The same things were measured in two ways. Each way mixes the same 9 hidden numbers, adds some noise and spreads widely along 5 directions of its own, which tell nothing about the thing.
In the rows, 128 means zero.
Some things both ways: the first way, then the second way.
[144 121 131 135  98 135 159  86 130  83 151  94 129 128 108 153 128 110
 128 102 107 107 140  97 143 113]
[132 132 100 140 149 164 140 147 120 130 115 152  56 128  96  86  88  77]

[109 134 149 102 131 132 149  70  95  68 120  78 188 135 122 150 137  88
 100 139  97 138  84 108 117 113]
[108 116 160 109 124  86 107 134 153 119 133 129  83 170 168 115  97 106]

[161 108 142 160  62 117 131  99 144  81 157 131 129 106  95 132 143 161
 115 128 125 130 154 106 201  97]
[119 133 140 113 127 147 146 142 137 154 105 127  54 126 110  87  81 127]

[133  85  99 106 100 137 121 132 161 131 123 103 113 122 111  96 139 153
 149  98 147 111 156 134 145 177]
[149 107 119 150 156 136 107 124 191 107 140 100  62  78 134 131 114  94]

[106 122 159 104 106 139 148  26  88  30 134  63 219 107 126 140 156 100
 104 169  87 195  54 108 116  98]
[103 109 174 144 124  85 100 106 123 149  88  32 154 103 165 169 139 173]

[150  84 133 162  95 135 110 156 151 119 151 108 160  81  68 104 152 154
 151 129 104 138 148 128 164 153]
[145 190 142 111 196 149 142  54 122 162  98 177 108  61  94 104 102 115]

[136 153  84 122 153  85 121 135 118 151 141  98 170 114 107  99 129  97
 182 113 120 154  87  82 156 198]
[116 100 194 100 150 160 108  77 105 169 154 163 146 135 117 141  86 134]

[163 127 109 145  84 133  71 141 133 104 163 161 114 140 159 162 108 158
 152 135 135 104 168 146 148 128]
[135 116 165 166  82 128 124 167 128 118 123  14 114 135  92 149 140 119]

[106 111 151 116 116 145 145  72 110  69 116  82 186 112 104 116 161 124
 128 137 121 157  95 137 133 123]
[131 145 152 111 135  78 147 131 107 153 122  91 105 131 124 143 123  96]

[141  70 153 145  84 143 132 103 135 101 158 143 126  71  84 112 174 184
 123 109 112 152 165 110 142 127]
[148 169 145 129 148 172 156 126  79 124 114  89 133  78 102 126 137  87]

[ 87 136 115 140 110 141 142 112 118  49 114  62 165 140 123 135 159  86
 169 125 113 129 102 161 130  94]
[120  89 160 143 107 118 125 147 160 131 108  88  87 148 154 119 147 121]

[135 140 122 167 112 121 135 114 114 142 158 114 145 137 128 145 117 118
 164 121 131 138 126 104 132 129]
[126 116 106 109 146 122 156 145 115 133 120 145 104 167 154 103  88  67]

[159  91 154 104  93 132 113 117 117 108 133 152  97 175 142 132  99 153
  98 116 157 100 175 155 162 151]
[144 145 118 118 189 102 137 111 136 157 133 140  99  90 117 136  85  81]

[ 90 151  96  82 124 108 132 117 109 107 116 111 165 115 148 212 133 109
 127 138 124 135 111 141  61 110]
[120 125 121 122 151 123 145 120  85 113  97 120 100 135 178 116 140  87]

[156 108 130 110 102 129 105 104 119  72 151 103 166 114 119 132 128 125
 131 143 102 149 115 129 147 157]
[123 107 184 119 178 187 105  38 139 156 141 158 109  95 140 116 101 170]

[129 117 157 116 123 114 139 113 113 149 117 138 149 126 114 136 130 151
 103 121 144 118 141 114 137 128]
[153 152 164 123 126 181 129  79 175 104 134 123  93 113 110 100 138 113]

[145 158  66  89 146  99  93 169 133 143 138 161 133 104 119 194 100 114
 163 106 135  85 150 127 100 194]
[120 134 118  78 186 142 121  90  87 105 148 160 115 105 193 118  37  88]

[129 168  91 131 131 102  98 149 123 131 134 137 167 113 128 186 116 114
 158 135 130 109 121 124 123 135]
[119 149 155 119  90 100 130 149 104 122 114  62 122 154 111 140 115 106]

[173  69 113 167  75 140  66 162 174 195 175 146 144  85 107 112 116 208
 141 147 143 144 168 106 155 182]
[144 150 143 129 121 130 119  54 158 115 125 105 112 139 123 131 152 121]

[127 126 135 131 129 152 112 144 106  89 144 112 169 135 112 216  96  84
 121 139  96  91 140 148  84 134]
[127 160 112  95 115 172 133  93 156  90 140 180 102 173 148  75 134  64]

[100 132 118 108 121 115 161 102 116  95 115  71 161 138 115 147 138  88
 138 121 120 134 104 126 122 121]
[133 150 107 144 154 111 142 141 116 169  88 130 106  97  85 136 134  76]

[154 135 151 114 121 120 113  87  98  78 157 147 178  98 116 185 121 122
  94 145  91 131 117  96 125 126]
[118 136 164 115  95 169  98 139 177  82 135  60 120  89 155 109  86 143]

[127 116  83 136 114 113 121 164 161 131 123  93 130 118  95  92 148 125
 176  99 133 110 139 124 175 161]
[154 141 126 126 224 136 125  52 167 173  82 219  82  45 102 111  77 112]

[144 121 141 131 108 139 117  70 111  90 157 103 195 107 116 151 122 120
 118 156 103 156  96  97 131 138]
[123 145 154 109 131 124 133  57 104 153 112 137 135 156 114 134 129 125]

[149 118 103  94 122  92  99 106 111 155 163 139 154 106 154 132 118 142
 114 138 110 177 107  61 118 179]
[136 124 126 108 145 144 120 145 182 136 123 173 100  92 118 114  93  64]

[128  91  93 166  86 166  87 155 165  76 154  81 149  94 108 115 162 138
 187 126  94 127 142 150 134 139]
[144 165 120 173 161  63 128 143 118 149  61  78 117  66  76 160 138  86]

Other things, the second way, with their names:
<105>: [129 138  95 130 129  85 115 162 196 117 110  84 107  82 154 140 115  80]
<36>: [132 141 152  95 147 182 156  75  86 151 147 143  89 126 114 113 129 117]
<375>: [132 134  86 119 140 180 150 148 171 121 106 112  97  59 171  99 143  85]
<422>: [133  59 165 159 178  80  86 115 183 129 119  88 107  95 181 154 100 131]
<481>: [146 138 176 148 146 115  93  40 149 145  85 108 158  85  89 167 123 155]
<444>: [116 131 164 149 163  99  97 113 133 124 113  99 105 112 152 130 120 125]
<522>: [127 115 109  88 193 132 147  77 118 166 126 196  81 121 153 114  76 103]
<34>: [149 117 166 137 103 158 130  99 130  96 162  73  97 171 123 130 159 106]
<93>: [138 147 126  87 168 151 146  31 169 157 115 203  75 129 137  88  99 127]
<251>: [119  98 217 150 131  72  88 156 115 126 144  47 115 138 119 168  85 133]
<530>: [118 144 145 113 167  59 129 143 108 153 117 121 115 118 140 146 104  80]
<352>: [148 105 152 157  95 136 133 146 139 125 121  42 114 124 103 155 163 105]
<67>: [149 151 169 106 151 127 140 107 138 141 141 148  98 129  95 115  90  91]
<376>: [141 174 119 159 146 110 140 127  72 124  67  52 132  78 101 149 140  98]
<224>: [114 151 134 132  87 158 130 112 130 126 121 128 103 177  96 104 174  99]
<152>: [129 140 131 121 141  95 111 118 118 113 133  73 143 120 141 160  88 100]
<334>: [117 123 115 131 152 115 110  99 160 144  66 112 138  62 161 144 118 132]
<97>: [146 151 113 111 136 102 155 121 145 109  81 103 101  94 153 120 117  87]
<151>: [124 122 108 160 174  76 113 150 120 165 104  91 112  79 103 168  98  91]
<348>: [138 134 132 131 166 128 148 106  81 140 107 144  97 145 120 120 121  81]
<451>: [131 139 131 108 131  93 150 146 129 152 107 138 125 130 115 135 113  67]
<45>: [137 144 149 120 192  41 117 102 151 162 107 172  94 119 112 141  74  86]
<166>: [139 154 139 115 185 106 134 126 124 196  92 136 108  29  65 152  52 114]
<202>: [146 166 104 101 158 160 140  75 185 144 110 158 115  75 125 105 107 104]
<437>: [133 139 164 113 143 127 161 104  90 173 104 191  81 172  77 105 126  86]
<221>: [129 137 209 162 166  79  85  97  88  93 106  46 160 106 155 161 117 132]
<63>: [138 136 118 124 125 122 150 183 136 130 117 119  98 124 112 118 122  48]
<480>: [108  92 151 147 145 145 133 165  90 117 105  52  82 111 189 112 122 137]
<196>: [119 127 126 160 115 120 114 141 122 137 103  15 146  81 126 166 144 134]
<394>: [116 132 150 130 124 166 120 141 157 134 108 156 103 122 112  89 112  99]
<379>: [138 149 181 115 150 166 125  87 122  98 121 183  93 138 135  81 123  88]
<359>: [117 143 189 133 152 117 139 117  51 147  99 169  96 186  98 104 131  87]
<342>: [ 92 127 191 139 112  84  92 149  91 106 101  96 154 180 156 130 126 103]
<465>: [134 134 150 116 180 153 132  83 118 168 104 143  94  67 112 120  76 142]
<46>: [163 151 110 125 109 131 158 117 181 106  90 137 109 126 124 112 179  50]
<270>: [124 138  99  99 112  70 158 216 164 149 102  98 122  92 154 140 121  44]
<243>: [103 135 134 128 128  75 126 191 115 141  91  68  92  94 143 141 104 104]
<476>: [130 112 188 139 138 132 118  87 133 140 137 108 124 145 128 135 143 128]
<102>: [150 128 106 127 142 191 179  73  64 155 160 124  92 163  93 125 167  90]
<135>: [158 160 133 142 112 189 132  83 156 102 133 184  88 189  56  80 152  67]
<431>: [130 112 208 133 174 153 100  70 141 126 145 138 121 116 149 115 125 134]
<98>: [125 121 130 102 142 129 137 111 136 131 124 180  99 164 143 103 109  75]
<536>: [136 152  93 149 181  89 130 126 111 128 118  95 111  92 134 149 127  73]
<110>: [167 165 157 115  98 154 146  77 177 118 117 115 100 123  79 121 158 106]
<524>: [147 127 171 140 105 129 121 180 154  90 150  26 137  98 138 144 137  88]

Some of these things the first way, each followed by its name:
[135 133 135 122 114  90 128 162 115 163 117 153 127 161 116 176  92 129
 112 130 169  94 161 152 154 135]  <202>
[117  74 147 147  97 202 131  52 123   4 145  38 161 132 116  47 180 111
 166 113  83 156  98 134 149 133]  <422>
[170  95 144 171  97 157 101 134 134 131 179 136 124 139 118 158  98 138
 118 121 105  87 174  96 140 138]  <135>
[170 100 120 166  83 114  88 134 126 132 199 130 153  92 130 141 124 148
 130 150  77 173 134  70 143 141]  <394>
[166  89 141 111  80 117 127  73 133  59 152 139 120 102  99  88 153 160
 101 111 121 143 139  91 206 147]  <166>
[130  73 158 143  72 159 143 110 133  51 146  93 136 127  84 165 130 113
  88 131 101 108 160 138 147  99]  <224>
[143 100 144 128 111 165 113  80 126 108 150 111 165 110 124 122 136 154
 140 129 124 142 125 117 115 154]  <34>
[120 136 129  80 129 145 145  54  94  33 127  55 175 160 148 152 118  64
 133 131 100 130  82 138 107 138]  <151>
[132  96 122 155  89 166 122 106 141  67 157  95 138 104 106 128 153 132
 158 113 101 124 144 132 131 124]  <348>
[122 135 105 150 113 129 112 127 128  84 142  90 168 114 120 137 145 107
 170 130 100 133 110 125 137 121]  <437>
[ 90 131 109 113 146 100 151 131 120 158 103  69 186 109 100  96 159 109
 163 120 127 163  86 112 126 160]  <530>
[126 106 137 125  95 161 126  66 118  52 142 107 142 129 136 126 149 134
 134 120 122 138 126 131 131 121]  <352>
[156  77 162 163  70 163 123  97 144  75 155 102 159 110  76 121 133 148
 117 142 119 131 146 134 180 125]  <93>
[107 143 141 102 141 105 142  97  89 134 111  96 174 157 145 133 123 109
 126 135 136 146  94 120 120 131]  <476>
[133 125 115 125  94 104 100 157 122 108 148 155 109 138 154 187 121 139
 107 128 109 104 167 123 127  97]  <359>
[111  98 143 106 115 149 154 106 123 104 113  82 141 146 113 143 126 115
 128 114 134 112 142 157 111 136]  <536>
[138 127  86 129 106  65 113 180 146 233 138 171  94 136 133 148 106 167
 125 111 175 118 172  89 154 157]  <98>
[119  85 170 115 115 129 152  95 106 102 126 105 139 131 110  89 157 139
  97 111 112 147 130 109 149 127]  <431>
[139 140  83 119 120 130 100 124 131 101 145  81 182 113 127 150 115 103
 188 143 119 144  98 145 117 176]  <522>
[126 147 102 121 122 109  80 176  98  92 154 153 132 151 166 226 101  91
 113 141  87  94 148 135  94 105]  <342>
[ 84 124 101 113 110  64 172 182 138 191  86 129 101 133  94 157 142 139
 133  99 189 119 169 158 139 122]  <375>
[158  86 146 130  80 173 133  62 133  87 161  88 156 118 116 136 118 149
 150 135 135 149 135 148 118 155]  <102>
